There are 3 nested groupings, the coarsest first. Each group lies inside one group of the grouping before and may be the whole of it. The rows also spread widely along 8 directions, which tell nothing about the answers.
(in the rows, 128 means zero)
Some rows, each with its group in each grouping after it:
[149 145 108 166 125 122 128  93 119 181  82  77  80 145 107  64 123 120
 125  88 155 160 174 171 152 137 189 186 105 100 120 157  66 117 146] | k_192 k_77 dabaz
[183 130 151 217 104 143 137 128 113 125 164 134  85 151  44 147 111 205
 127  65 152 190 167 122 148 155 154 117 102 135 156 207  87 154 190] | k_192 k_51 sokam
[155 129 122 163 118 147 169 151  57 143 149 103 124 121  65 155  69 127
 113 115 148 125 153 109 175 141 110 114 154 157 109 130 125 142 130] | k_192 k_51 geg
[142 125 117 154 138 125 135 125 139 113 140 113 112 140 133 119 117 133
 123 130 160 130 156 132 154 111 134 147 134 129 137 145 111 134 148] | k_192 k_519 rulom
[128  89 110 136 146  87 147 132 151 117  96 103 140 158 194 101 126 110
 102 166 158  73 160 152 132  72 155 166 136  81 130 118 113 144 140] | k_762 k_871 Peme
[107 171  91  92 134 164 127 150 118  95 173 149 165 103 127 155  83 130
 111 172 166  93 152 103 178 152  57 139 182 196  79  67 191 152  94] | k_172 k_131 Dutat
[125  67  93 125 167 113 163  84  77 128 122  61 121 147  80 109 112  45
 153 165 136 142 111 118 187  66 129 121 124 129 155 138  34  95 131] | k_192 k_519 dere
[134 106  89 113 139 115 133  73 112 159  94  79 115 149 124  60 128  90
 121 141 151 146 138 147 133 108 177 175 105  96 125 120  53 104 136] | k_172 k_869 Memav
[168 178 139  99 108 155  80 192 218  97 137 151 103 103 134 167 207 172
 189 114  99 120 146 121 121 132  71 150 109 210 146 104 176 140  97] | k_192 k_51 Dutu
[138  74 113 168 143 118 130 141 140  48 173 133 134 166  85 164 128 147
 156 163 140 147 140 101 201  67 109 110 116 152 162 158  80 136 178] | k_762 k_502 gigam
[145 103  97 141 165 113 171  90 108 184  46  50  89 130 163  83 116  46
 125 139 138 111 122 158 149  53 178 157 139  99 155 112  95  99  99] | k_192 k_77 Nenik
[113  98 101  78 140 119  89 155 190  35 171 149 180 150 166 143 148 130
 138 200 142  78 144 106 138  99  67 147 116 161 122  82 128 137 141] | k_172 k_131 Bim
[136 176 108 108 127 159 101 109 187 104 153 162 120 110 150 134 153 172
 122 139 152 128 147 128 102 172 107 144 126 162 130 117 171 153 114] | k_172 k_131 pim
[150 135 124 140 126 130 146 135 144 130 116 124 102 122 117 135 156 153
 135 127 131 119 144 135 135 122 134 141 126 135 144 143 129 152 124] | k_762 k_871 Keki
[161 122 125 146 128 132 142 133 128 130 119 114  96 127  85 136 163 129
 150 124 116 147 127 126 144 112 137 131 114 136 156 146 104 130 121] | k_762 k_557 Deva
[139 175  99 132 136 164 138  50 101 182 112  96  81 118  77  75 115 120
 128 103 156 197 134 140 151 158 168 152 125 135 129 142  94 114 108] | k_172 k_869 fimi
[113 131  99  80 161 119 146  84 120 133 136 123 133 122 133 119 145  79
 104 183 141 102 137 126  95 148 128 125 128 117 133 120 112 149 100] | k_762 k_379 tik
[122 143  89  93 177 133 143  57 139 144 114 105 113 112 172 113 126  61
 103 167 146 103 127 141  85 132 130 126 140 128 149 108 146 122  89] | k_192 k_51 geg
[190  99 139 116  89 121 166 155  86 187  83  93 118 110 118 133 155 152
 102 118 102  84 122 123  74 134 155 143 122 104 133 109  99 153 116] | k_172 k_869 Memav
[129 111 104 152 174 123 118  89 179  82 139 123 115 159 176 124 121 106
 131 157 164 129 138 132 144  62 137 133 121 130 176 138 124 121 144] | k_192 k_51 Dutu
[146 141 109 111  99 159 120 165 114 116 152 124 139 116  69 142 132 151
 158 129 130 133 146 110 175 152  83 148 124 185  92  98 119 135 118] | k_172 k_131 pim
[123 156  93  39 145 160 128  79 108 151 141 120 130  86  89 127 155  92
 121 175 119 127 119 108  91 184  95 127 135 169 124  89 120 132  76] | k_172 k_869 Memav
[156 136 129 162 100 115 154 181 121 156  93 102 114 132 129 111 120 157
 124 105 146 103 174 150 166 110 146 177 140 116 101 122 130 153 131] | k_762 k_871 Peme
[151 155 102 165 130 160 148  73 122 154 118 117  89 119 111 108 112 149
 120 105 157 168 130 138 140 142 160 139 127 133 143 145 125 135 120] | k_172 k_131 pim
[140 139 111 140 149 135 115  66 138 132 132 115  90 139  86 107 146 127
 120 123 146 170 155 143 116 158 155 137  99 123 164 175  74 133 149] | k_192 k_77 dabaz
[120 190 100 113 147 158 163  78 102 168 129 128 101  89 105 127 118 120
  98 141 154 127 148 139 122 187 122 129 164 148 116 133 165 157  84] | k_762 k_871 Keki
[182  59 135 152 127 110 145 107 135 100 131 117  98 149  69 161 196 152
 149 139  91 149 106 113 103 100 150  93  75 119 207 188  43 146 166] | k_762 k_502 gigam
[147 151 116 166 119 136 131 125 112 148 129 113  92 136  67 100 129 139
 135 100 152 169 164 143 173 147 154 161 116 127 110 155  96 129 140] | k_762 k_557 Deva
[147 200 118 131 121 158 131 164 130 165 112 117 100  88 125 133 118 139
 127 108 143 118 169 138 161 152 105 159 164 176  99  99 183 143  86] | k_192 k_77 Nenik

New rows, each followed by its group in each grouping:
[151 143 109 156 122 144 137 128 152 128 117 126 113 126 161 124 117 163
 122 120 154 122 141 135 144 110 140 152 136 134 130 115 155 139 124] | k_172 k_131 pim
[129 149 100 145 130 112 160 117  88 183  99  95 137 130 197  92  61 101
  52 131 189  63 179 156 116 142 158 172 167  90  73  97 157 148 118] | k_192 k_51 Dutu
[147 139 119 116 123 156 116 123 131 104 169 142 125 123  73 146 140 165
 132 139 137 158 140 103 133 151 107 125 123 165 140 134 109 146 136] | k_172 k_869 Memav
[121  69  93  99 172 108 165  83  80 126 128  85 157 142 145 131 100  39
  91 196 146  73 120 116 114  93 120 112 138 114 142 104  90 127 119] | k_192 k_51 Dutu
[184 131 124 130 115 174 165 129 126 154  85  95  67  89  67 156 177 134
 199 101  71 165  73 111 157  90 118 109 112 192 191 119 118 112  76] | k_172 k_131 Bim
[123 158 116  90 132 141  94 144 149  79 204 155 149 116  90 156 144 147
 131 158 149 120 169 103 136 182  57 130 134 184 109 129 133 157 133] | k_192 k_519 dere
[130 150  99  87 142 132 139 151 133 156  79  88 119 103 156 121 138  74
 144 152 122  81 140 140 158 100 105 168 154 159 111  70 148 113  75] | k_192 k_77 dabaz
[142 119 107 103 132 143 149 137 108 139 105  93 131 120 125 123 121 100
 143 151 128 112 115 114 169  82 118 145 147 151 126  85 119 116  98] | k_172 k_869 fimi
[123 104  81 142 149 129 115  47 135 111 137 103 119 166 103  74 121 110
 131 145 169 176 142 142 150 123 164 151  89 110 139 152  50 111 159] | k_172 k_131 pim
[131 161 108 108 124 126 112 177 152 134 104 112 131 120 163 116 126 119
 132 134 145  82 176 146 162 121 106 187 148 152  87  81 153 130 109] | k_192 k_77 dabaz
[120 110  84 119 152 140 135 102 134 102 130 109 136 138 133 116 110  98
 145 167 152 131 123 121 178  86 115 143 132 150 131 101 112 111 119] | k_172 k_131 pim
[144 134 105 147 114 154 164 140  79 145 129 110 130 114 102 143  82 139
 118 127 151 118 133 115 176 128 116 133 157 154 105 103 141 141 113] | k_172 k_131 pim
[135 117 120  56 147 125 149  84 117 130 144 133 140 102 100 154 183 108
  90 189 108  84 126 116  39 193 102  97 124 128 156 133 114 176 100] | k_762 k_871 Peme
[100 135  96  79 169 129  55 100 236  24 187 170 161 162 183 115 160 138
 137 200 170 129 155 115 131 104  95 157 112 153 144 108 131 127 149] | k_172 k_869 fimi
[108 164  78  52 166 158 119  74 142 128 137 122 126  99 130 113 139  80
 132 185 139 133 120 117 128 138  97 139 146 171 131  81 139 114  77] | k_172 k_869 Memav
[128 141  98 203 140 149 119 124 159  75 157 136 113 165 128 114  73 171
 139 118 192 174 158 129 230  72 140 155 143 151 137 143 132 127 165] | k_172 k_131 Dutat
[161 147 124 130 127 127 125 107 157 150 116 113  86 114 134 114 170 145
 132 111 132 132 140 143  93 145 146 145 114 126 156 154 114 141 123] | k_192 k_519 dere
[120 113 100 112 162 125  86 142 224  38 156 151 144 157 195 132 144 143
 151 185 157 118 141 114 165  42 103 158 131 155 158  98 143 120 145] | k_172 k_869 Memav
[142 160 108 158 151 149 140  75 133 147 129 108  73 116 101 113 126 126
 141 108 152 177 135 135 152 125 145 128 133 145 165 166 116 123 119] | k_192 k_519 dere
[145 154 119 114 139 137 122 123 159 122 130 139 104 114 120 133 173 130
 134 140 128 130 140 131 113 144 121 140 122 141 145 131 142 139 109] | k_762 k_557 Deva
[154 168 127 143 131 158 113 140 170 111 139 143  93 113 104 156 154 167
 149 115 128 147 152 124 144 136 108 131 126 175 162 145 148 144 123] | k_192 k_77 dabaz
[137 130 102  87 121 105 153 111 110 204  51  64 109 122 133  59 160  75
 126 134 127  98 152 174 114 139 167 192 114  95  96 104  82 123  92] | k_762 k_871 Peme
[151 164 123 134 115 141 128 118 134 148 126 131 119 123 151 109 117 172
  89 117 164 120 156 133 109 156 151 160 141 118 112 122 149 154 126] | k_172 k_869 fimi
[142 120 120 147 143 111 119 106 174 100 138 136 102 160 127 111 168 144
 136 138 146 149 152 135 122 110 160 143  90 107 165 169  85 146 153] | k_762 k_379 tik
[141 212 108 142 134 171 113  72 163 150 141 151  80 107 133 104 124 185
 103 103 172 177 158 139 112 177 155 154 141 144 138 144 167 147 116] | k_172 k_869 Memav
[135 140  98 131 124 118 177 107  70 213  59  58 100 122 105  62 111  79
 119 115 146 123 159 167 160 134 173 182 137  99  88 117  88 124 101] | k_762 k_871 Peme
[143 118 115 148 153 117 131  99 160 115 128 114 100 138 152 120 140 128
 127 136 151 130 138 135 127  95 146 136 123 118 169 156 109 131 142] | k_192 k_519 dere
[139 188 119 127 145 167 126 121 189 108 137 150  83  98 111 154 169 157
 165 130 126 161 137 126 151 126 100 123 140 187 173 141 177 148  90] | k_762 k_871 Peme
[153 128 117 166 143 139 145  67 127 133 137 135 102 136 137 121 110 170
  77 128 166 150 136 124  94 129 175 122 134  98 174 163 117 154 153] | k_172 k_869 Memav
[125 159  98 111 161 148 154  66  96 159 135 103 103  96 104 123 116  88
 114 145 147 136 128 124 129 155 117 115 153 147 140 136 124 131  94] | k_192 k_519 dere
[135 133 117 145 144 140 119 155 160  70 174 136 120 130 110 162 125 146
 163 140 146 142 146 104 193  88  81 122 145 184 155 138 135 133 138] | k_192 k_519 dere
[139 162 107 107 151 150 141  77 118 155 129 115 104 101 121 135 134  98
 111 139 139 125 132 128  95 162 120 118 138 153 144 124 143 139  91] | k_192 k_51 Dutu
[183 120 145 179 124 132 166 137 117 150 102 115  93 119 133 165 130 166
  94 108 125 102 135 127  99 114 155 113 139 113 179 156 136 164 135] | k_192 k_77 dabaz
[148 132 111 137 120 139 157 135 120 143 103 108 120 117 152 126 106 136
 115 131 141  97 129 128 142 109 130 144 147 136 121  95 150 138 110] | k_172 k_131 Bim
[129 185  95 116 151 168 114  63 154 135 139 133  89 113 106 104 133 138
 136 130 154 187 138 128 141 147 136 146 132 160 149 132 133 123 108] | k_172 k_869 Memav
[138 134 115 149 138 112 124 107 181 115 118 132 101 149 158 103 156 159
 118 132 157 122 164 159 116 117 163 165 112 102 145 161 121 150 147] | k_762 k_871 Keki
[101 169  92 102 151 129 125  69 128 142 140 122 126 130 117  83 122 107
  93 155 175 133 181 152 123 190 134 161 133 115  98 136 116 149 121] | k_762 k_871 Peme
[136 174 108 136 108 133 108 139 122 164 112  99 107 130  89  81 119 137
 132  95 158 146 196 158 172 170 139 194 118 140  76 128  98 127 137] | k_192 k_77 dabaz
[130 152 113 114 123 147 130 148  90 119 181 122 135 107  52 150 111 130
 136 135 146 136 161 103 175 174  70 127 149 184  98 128 116 146 125] | k_192 k_519 dere
[115 117  88  89 199 148 147  35 128 117 137 106 113 115 125 143 137  41
 133 190 130 133  92 114 114 102 107  86 134 159 194 124 121 114  87] | k_192 k_51 Dutu
[104 140  80  84 146 135 129 103 128 121 126 110 150 124 156 101 103  87
 115 174 158  97 141 132 148 128 106 160 145 146  92  72 135 121 103] | k_172 k_131 Bim
[118 160  80 134 167 156 114  42 178 112 122 119  87 134 140  84 130 114
 151 136 160 183 126 145 159 108 147 148 114 148 163 134 122 105 115] | k_172 k_131 Bim
[200 108 143 215 101 123 149 134 124 164  87  81  62 154  90 104 135 162
 154  54 129 169 146 153 148  91 195 150  84 107 164 180  67 121 164] | k_192 k_51 geg
[116 144 102 162 165 159 137  88  98  97 182 133 121 132  65 153  73 124
 109 147 172 166 157 108 190 138 104 104 154 161 147 159 116 143 148] | k_192 k_77 dabaz
[167 116 125 176 128 134 138 138 132 119 127 104  96 146  96 130 122 138
 154 102 135 153 146 129 166  94 139 132 110 144 154 151  98 121 150] | k_192 k_51 geg
[159 145 109 125 137 170 118 101 184 107 127 134  87 110 108 146 180 151
 181 126 111 170 101 119 138 109 115 122 104 184 187 132 134 123 101] | k_172 k_131 pim
[125 117 106 128 147 134 163 121  67 128 146 110 145 122  98 155  78  98
  85 165 154  95 151 112 153 136 103 115 164 139 120 118 118 150 127] | k_192 k_77 dabaz
[172 163 137 173 126 139 136 103 159 156 115 131  73 122 141 122 140 171
 112  84 148 144 154 149  90 150 166 140 118 119 161 167 144 149 138] | k_192 k_51 sokam
[119 119  92 144 179 113 134  70 160 111 127 108 110 144 182 100 113  94
 115 157 174 124 140 140 140  80 149 142 140 106 160 145 115 122 137] | k_192 k_519 dere
[163 124 106 142 120 148 161 102 101 173  76  79  83 117  96 103 138 116
 148 106 120 150 104 140 149 105 162 146 119 137 149 122  93 114 103] | k_172 k_131 Dutat
[115 130 103 125 164 145 169  91 104 107 161 138 128 113  98 164 109 116
 104 175 151 119 132 110 146 132 102  96 163 150 151 140 146 159 111] | k_762 k_871 Keki
[140 160 119 141 103 117  85 167 185  99 153 160 148 152 191 104 116 209
  85 127 188  99 203 140 119 147 140 199 133 112  83 111 155 164 169] | k_172 k_869 Memav
[172  98 145 165  99  94 130 209 149 122  96 114 132 151 179 138 133 173
 102 116 138  55 173 144 125  87 145 174 128 100 121 118 124 157 163] | k_192 k_77 dabaz
[121 192  87 117 128 177 107 137 161 112 141 130 113 109 105 117 122 137
 182 123 152 165 149 126 215 130  85 168 139 208  97  88 161 111  92] | k_172 k_131 pim
[102 165  79 113 157 144 120 104 122 127 141  92 115 124  95  90 101  72
 167 142 168 165 157 133 225 116 100 165 148 177  98 112 105  96 108] | k_192 k_519 dere
[154 150 119 121 125 140 144 134 111 169  93  96  99 104 111 128 140 117
 128 118 120 113 143 138 131 139 127 148 135 146 130 116 123 133 102] | k_192 k_77 dabaz
[173 110 122 176 144 121 167  90 134 167  76  79  60 127 142 109 145 122
 140  98 127 146 111 147 124  70 185 132 120 102 195 168  92 120 124] | k_192 k_519 dere
[139 141 111 112 110 158 152 142  81 131 147 118 140 106  75 149 100 138
 123 139 135 117 135 103 160 157  85 123 148 175 101  97 133 146 108] | k_172 k_131 Bim
[104 190  89 113 125 140  96 177 170 105 141 141 155 130 192  97  81 150
 120 147 191 101 193 135 200 113  99 208 174 162  51  56 190 131 119] | k_172 k_869 Memav
[155 124 132 207 103 120 147 161  87 125 162 118 123 150  92 132  68 186
  95  95 184 133 187 125 180 135 139 142 146 115 107 168 102 162 185] | k_192 k_519 dere
